The rows of a group lie close to one hidden flat surface of 9 dimensions, which passes through zero. Surfaces can cross.
(in the rows, 128 means zero)
Some rows, each with its group after it:
[108 105 142 124 138 128 139  82 186 103 150  91 145 158  83 161 150 119] | kef
[111 144 163 105 134  92 190 134 120 128 132  99 144  74 123 107 104 109] | konus
[ 83 145 208 134  81 104 163 113  88 129  92 110 148 155 134 144 154 108] | botaf
[188 116  76 129  97 110 105 132 174  81  75 186 142 113 107 158 162 104] | botaf
[129 156 132 136 123 139 100 123 113 166 168 110 126  92 106 119 123 158] | dod
[126  92 131 126 173 129 142 108 152  69 131  88 107 156 117 149 100 122] | Met
[103 142 161 111 115 194  95 163 137 129  68 163 147  89 157 156 160 148] | botaf
[146 120  82 144 114 140  65  84 111 115 135 156 109 161 112 146 147 165] | botaf
[ 96 158 170 148 116 116 120 128  49 128  95 136 111 127 183 133 123 133] | Met
[148 119 115 133 117 130 115 140  63 105  46 157  70 179 183 120 107 138] | kef
[148 141 149 210 116 118 122 164 103 156 120 104  98 239 162 117 118  96] | Met
[ 69 156 140 111 142 107 191 129 110 219 189 132 148 132 160  71 125 117] | kef
[151 161  74 100 125 109 164 110 190 152 148 131 129  92  81 105 124 116] | paza
[ 76 164 167 133  82 113 133 111 106 178 119 173 173 117 154 140 189 120] | kef
[121 132 126 134 132 121 188 121 162 116 136 113 124 177 101 119 138  88] | konus
[102 146 165 154  71 104 134 125 118 154 107 178 178 154 148 151 197  98] | kef
[133 172 145 129  65 145 146 125 125 147  79 135 125 163  95 119 158 126] | botaf
[135  91 154 140 117  75 114  72  68  62 118  82 109 136 111 156 106 141] | kef
[152 169 144 198 125 134 122 193 117 162 133 124 110 161 157 113 123  94] | botaf
[164 148  75 166 135 145  87 151 112 147 110 163  82 166 162 112 116 131] | dod
[110 119 156 119 125 120 128 113 170 139  63 138 146 152 159 162 137 115] | bes
[113  81 117 115 123  86 154  85 170 117 125 164 164 184 143 151 162  95] | bes
[118  86 147 159 140 102  74 108  86 108 186 121 153 116 146 160 136 141] | paza
[110  83  90  22 150 125 152 105 118 171 123 142 127  94 132  76  84 186] | konus
[112 166 157 108 120 133 111 130 151 179 131 119 165  35 127 130 125 154] | bes
[159 121 126 137 148 137  97 133 167  91 145 100 136  60 100 156 111 133] | dod
[147  99 141 148 137 151 103 198 172 146  96 151 159 143 175 143 126 111] | konus
[105  89 135  85 144 171 138 148 143 140 168 112 155 118 114 112 127 155] | paza
[175  84  80 154 150  98 151 155 133 122 182 124 110 194 134  94 102  98] | kef
[126 167 124 120 110 151 101 149 177 208 148 157 181  58 132 125 161 137] | bes
[103 154 136  69 108 166 159 112 192 190 101 112 150 112  87 118 138 155] | bes
[148 129 118 151 157 136  99 174 126 123 125 148 119  88 175 124 106 124] | paza
[144 154 122 161 137  92 150 132 139 134 143 114 115 144 128 117 113  95] | paza
[152 129 144 187 144 129 130 164 159 102 186  88 140 129  97 143 128  89] | bes
[123 132 135 133 135 145 128 166 111 180 132 129 123 146 167 101 109 135] | konus
[ 98 127 103 142 102 146 116  84 101 166 147 148 113 238 126 124 168 146] | botaf
[106 131 213 126  82  86 168 138 133 150 118 114 204  98 130 139 155  95] | konus
[130 156 161 140  93 141 142 161 186 143 143 127 192  86  86 147 175  97] | dod
[164 146 111 134 138  56 144 119 131 143 179 101 129  48 108 102  87 112] | dod
[132  99 176 109 131 160 115 145 174 144 114  66 154 116 107 143 110 150] | konus
[148 121  64  90 142 154 112  99 150 122 139 119  92 116  83 109 102 171] | botaf
[110  82 122 116 144 159 145 126 172 108 131 143 145 194 123 149 158 116] | dod
[120 148 180 142 137 131 182 168 173 142 161  59 147 129  99 120 115  88] | paza
[103 156 168 141  82 125 124 117  81 145 100 126 129 149 133 133 151 138] | dod
[ 80 107 101  93 119  90 141  55  69 161 144 167 117 173 156 108 143 156] | kef
[104  92 100  96 127 106 142  47 104 122 147 120 107 195 100 118 125 159] | Met
[113 113 103 102 131 127 168 115 112 142  97 141  92 198 146  94 110 135] | Met
[137 181 150 189 123 109 117 148 116 102 161 126 140  72 121 147 147  94] | konus
[138  78 132 172 138  99  99 127 119  88  99 153 127 182 184 169 134 104] | konus
[ 87 181 179  95  90 162 144 116 101 147  59 122 123  94 126 128 138 157] | kef
[113  93 110  80 168 129 121  87 137  61 129 127 125  67 120 149 110 155] | Met
[149 143 112 159 153 149 114 173 129 129 101 142  90 144 167 119  96 116] | paza
[128 100 112 124 133 122  51  86 172 125 106 167 156 102 151 189 148 149] | bes
[ 94 141 153 163 135 181  91 100 137 100 164  96 123 154  94 172 166 143] | Met
[155  89  81  93 164 150 104 134 156  68  66 169 105 103 153 147 109 140] | botaf
[159 108  60  88 107 119 101  92 134 154 138 146 125 128  93 103 118 171] | Met
[107 158 149 158 155 161  61 121  78 112 161  94 107  59 131 151 118 172] | Met
[144 119 125 158 127 114 167 125 205 100 117 121 138 213 101 155 155  68] | paza
[149 120 123 125 154 143 137 140 127  84  56 113  73 157 147 130  83 122] | dod
[114 102 101  96 134 123 118  75 144 137 156 120 130 138 100 127 131 154] | bes
[149 119 141 156 139 102 157 165 200 121 162 125 180 110 117 144 139  65] | dod
[142  80  79 136 158 150 110 175 170 147 183 182 164 134 159 124 152 116] | paza
[124 124  97  91 159 104 135  82 102  99 152 124 104  76 111 107  98 159] | konus
[175 139 122 164 100 169  83 128 112 103 119  71  81 200  69 131 123 155] | kef
[133 157 134 123 112 215  97 158 160 134  91 117 114 127  97 141 147 157] | dod
[ 93 138 114  64 152 174 179  89 140 140 140  80  90 148  76  95  99 173] | Met
[131 161 141 149 111 158  86 144  94 137  97 131 108 127 145 135 137 151] | botaf
[130 124 113 144 150 114  96 113 122 142 194 115 135  89 121 124 119 144] | bes
[ 99  88 170 100 104 123 140  97 127  84 101 115 159 156 105 166 154 129] | paza
[ 98 137 155 110 112 116 143 118 175 179  96 144 171 113 150 145 144 121] | bes

New rows, each followed by its group:
[ 98 117 172 105  90 112 122  81 100 158 147  90 155 124  95 133 136 166] | konus
[ 76 131 122  69 105 127 128  64 117 145 106 169 149  95 131 137 169 169] | kef
[118 184  63 114 103 160 163 103 151 170 177 154 115 162  71  90 174 128] | konus
[141 181 135 176 114 135  68 139 120 136 177 124 148  53 108 148 152 139] | konus
[115 141 145  72 122 127 152 160 110 163  95 140 141  48 156  92 100 148] | konus
[126 157 108 108 126 163 135 125  91 158 163  99  94 126  84  83 111 168] | bes
[ 96 156 129  96 166 191 161 149 156 138 135 116 114 113 125 115 126 134] | Met
[164  81  56  97  97  95 105 112 126 102 107 212 148 122 126 124 156 134] | kef
[143 140  94 153 163 151  99 139 122 125 162 113  91 128 130 116 105 141] | konus
[149 125 116 153 141 106 133 158 141  85  92 179 133 118 180 152 140  81] | konus
[114 104 121  83 107 139 126 126 133 182 110 152 151 136 141 106 133 158] | konus
[ 81 114 160 107 135 149 165 153 115 154 141 139 153 144 154 108 142 124] | dod
[108 127 133 116 176 188 163 192 189 167 156 118 144 125 147 101 119 114] | botaf
[109 108 148 153 173 115 117 113 105  79 144 114 109 134 151 150 109 127] | Met
[128 137  74 131 160  89 147  95 108  97 177 158 108 107 128 114 125 109] | konus
[124 137 115 163 133 123  95 102  93 125 171 120 108 137 126 133 127 140] | konus
[116 126 165  76 115 153 187 179 161 194  97 105 155 128 130  86 108 130] | konus
[124 117 114 107 142 144 137 149 152 113  60 189 130 122 175 144 137 113] | kef
[154 124  92 122 121 142 107 154 164  91  74 202 141  93 146 155 158 115] | konus
[125 142 114 160 139 109  72  91  57 130 181 117 101 110 139 127 118 159] | konus
[113  75 133 106 162 132 101 120 121  84 147 140 152  72 148 155 125 144] | dod
[142 138  69  87 122 164  90 122  69 144  78 171  64 131 155  94 106 190] | kef
[165 136  99 204 170 127 103 195 162 109 163 158 131 117 171 143 130  77] | konus
[124 104 136 137  94 134  85 135  95 170 102 170 138 171 175 132 154 147] | konus
[138  42 146 132 164  83 102 130 139 109 143 126 162 113 177 155 103 122] | konus
[105  70 131 102 140 160 101 142 146  80  99 190 167 113 164 171 172 134] | dod
[163 102  81 100 107  86 135 129 160 158 151 164 174  86 114 111 139 122] | Met
[177 146  66 168 141 122  94 188 152 164 152 190 137  88 172 110 129 101] | dod
[137  63 128 148 123 111 110  92 184  81 137 125 164 197 102 182 172 106] | konus
[123 107 161 139  87 149  80 110 133 140 105 115 148 183 116 165 160 154] | konus
[182 122 107 118  72 117 112 135 147 139  67 154 139 126 104 129 133 130] | Met
[171  95 111 115 115 117 102 102 117  66 120  99 110 118  77 138 110 148] | kef
[140  68  84  57 158 152 119 129 176 135 119 139 133 105 127 117  99 171] | konus
[106 109 162 123 176 127 134 169  91 113 130 126 131  70 190 123  90 127] | dod
[168 147  88 109  74 131 157 130 180 138  87 156 137 160  82 115 164 101] | botaf
[129 158 146 135 122 162 134 179 116 180 113 121 115 131 154  97 113 131] | konus
[101 208 190 176  76 104 162 115  72 129 114 104 122 150 112 135 164  93] | konus
[ 86 158 172  85 117 143 119  90 127 175  35 108 113 118 152 141 103 174] | bes
[161 152  82 123 138  90 177 128 206 153 160 138 153  92  91 105 127  86] | paza
[111 130  63  68 143 187 158 118 167 168 144 151 108 161  98  85 133 162] | Met
[145 147 114 131  99 146 157 144 137 128  64 148 100 204 130 118 139 109] | botaf
[164 160 149 147 104  90 157 164 162 110  74 125 142 103 128 142 122  75] | dod
[110 144 149  92 126 169 108 100 127  98  60 118 103  96 115 152 117 164] | kef
[120  96  78  79 139 115 153  87 113 111 151 138 103 147 105  98 117 151] | bes
[ 95 150 116  84 127 130 168 127 130 199 156 150 147 101 130  80 133 139] | kef
[161 133  82 103 114 147 139 137  99 154 145 105  82 152  87  66  94 167] | kef
[147  77  41 100 185 153 111 122 169 130 173 149 104 145 127 103 101 154] | konus
[111 199 185 167  71 133 154 136  97 127  82 120 121 152 117 140 166  97] | konus
[ 59 131 128  89 132 143 162 109  80 206 165 143 128 159 160  86 137 161] | botaf
[110 126 171 175 165 145  95 146  91 124 187  80 119 129 149 140 108 141] | dod
[ 75 151 170 128 157 148 124  92 132 141 159  76 127 102 128 146 114 152] | kef
[142 128  99 110 101 119 132 116 112 117  68 177 114 151 144 126 140 127] | botaf
[ 77 186 178 125  86 160 115  99 130 164 122 105 151  97  95 149 168 153] | kef
[129 143 142 137  91 110 159 109 141 104  48 136 117 188 121 147 150  93] | paza
[106 163 155 125 107 167  93  98 147 138 135 100 137  94  85 160 157 160] | kef
[ 95 149 159  98 101 184 130 101 161  93  85 118 137 114  78 167 169 143] | Met
[144 134 167 181 101 101 150 159 116  93 167 112 163 132 102 139 163  74] | bes
[134 123 169 198 119 134  74 133 143 132 176  81 149 148 109 166 148 128] | konus
[124 117 139 128 172 166 111 175  70 131 121 115  83 125 192 102  77 157] | paza
[153 126 125 100 119 120 156 160  96 114  64 145 104 125 152  94  94 127] | kef
[ 83 110 174  72 114 145 149 100  88 125 115  90 131 122 109 118 118 168] | paza
[101 163 137 114 113 124 136 137  84 197 112 152 122 103 166  88 121 153] | bes
[133 138 137 141 122 203  61 161 120 132 125 116 123 112 118 146 143 169] | paza
[179 153 155 161 115 119 126 159 175  86 114  79 140  69  72 153 112  98] | botaf
[124  89 131 123 163 119 153 104 186 100 124  91 121 178 115 147 105 111] | bes
[137 158 116 156 153 133 184 184 161 134 122 151 118 142 155 106 126  71] | konus
[ 65 152 175 147 152 158 138 129 115 101 135 133 144 111 153 160 161 109] | Met
[177 142 140 175  85 140  77 132  93 105 131  86 110 148  78 134 132 144] | kef
[157 150 122 164 124  99 147 144 115 128 127 104  93 154 124 106 100 104] | botaf
[122 126  90 126 151 144  88 127 120 150 157 154 112 101 151 122 125 155] | kef
[134 150 120 129  90 112 132 155 110 182 143 174 164  93 141  99 160 121] | kef
[140 130 118 170 133  77 145 122 128 154 185 116 131 169 132 113 124  90] | dod
[149 124 105 129 161 133 175 164 172  86 105 143 115 134 143 125 110  83] | konus
[137 128 116 151 159 165 148 152  99 105 113  98  43 226 137 100  84 127] | bes
[161 117 126 121 125 197  74 174 179 136  83 132 135 108 128 147 126 156] | konus
[135 103  70  76 171 150 167 157 201 131 145 172 145 102 138 105 129 117] | Met
[109 105 166 171 135 137 129 153 146 110 114 140 142 194 166 166 159  89] | botaf
[168  99  90 104  87  92 165 120 131 139 168 136 152 149  67  89 139 117] | kef
[105 184 172 130  75 118 169 113  92 103  53 131 113 149 118 138 156 107] | konus
[177 163 142 156  97  59 124 121 142  94  80 116 136  55 109 150 111  94] | dod
[119  71 101  59 140  94 121  75 123 126 144 143 151  74 120 124 119 170] | konus
[142  66  92  94 137 162  87 129 171 135 106 155 134 171 142 136 127 159] | konus
[113 124 159  89 104 147 167 112 165 131 106  86 138 162  75 130 138 134] | konus
[121 137  91 135 130  94 153 113 132 164 212 156 152 120 119 102 154 109] | konus
[142 152 155 156 153 133 128 168  82 135 131  75  93 103 142 100  67 135] | kef
[ 93 123  92 100 164 155 107 109  99 122 147 168 112 100 158 125 131 162] | Met
[168 106 110 148 124 126 107 121 114  86 134 100  97 168  98 133 111 135] | kef
[113 138 157 156 160  89 153 165 110 187 163 118 139 110 197 101  93 108] | bes
[175 115  89 147 103 144  73 152 141 108  65 185 117 159 148 154 149 128] | Met
[ 94  65 153 101 133 126 110  63  87  77 147  86 122 168 107 159 125 168] | paza
[116 132 169 121 152 124 167 168 124  91  74 135 127  85 177 137 107  96] | Met
[161 125 138 125 143 110 138 131 125 122 127  59  94 124 106 108  64 136] | Met
[128 175 127 160 125 150 139 115 132 112 150  93 102 158  83 127 139 119] | konus
[144 124 147 170 103 119 124 133 144 116 150 105 139 168  99 147 147 105] | kef
[153 144  88 175 140 144 118 111 176  67 154 123 109 151  82 164 158  97] | konus
[119 163 117 150 148 222  94 173 191 147  87 159 113 153 156 154 156 123] | kef
[167 136  94 122  96 131 116 130 119 166 119 122 106 153 106  95 112 154] | Met
[116  82 145  67 153  79 197 117 155 104 116 109 160  76 125 120  97 112] | konus
[165 126 106 144 136  81 152 164 120 120 100 159 116 123 165 112 104  89] | botaf
[173  98  56 137 157 155  76 127 162 112 147 140 101 152 117 132 113 150] | Met
[ 88 123  94 125 161 156 150 110 133 155 183 143 110 193 137 106 139 135] | Met
[ 84 112  87  63 149 118 160  80 109 170 129 175 121 131 164  94 126 159] | kef
[164 115 138 146 148  97 138 141 138 116 156  67 120 113 109 120  78 116] | Met
[ 83 131 152  89  88 125 115  96  72 133  73 173 140 110 157 140 160 160] | botaf
[ 82 139 122 148 174 161 122 104 180 173 199 122 140 154 134 137 146 134] | kef
[102 147 128 109 123 164 163 124 175 153 120 122 133 169 107 119 146 124] | kef
[156 168 157 171  98 169  74 160 103 118  95 100 106 109 112 144 128 148] | kef
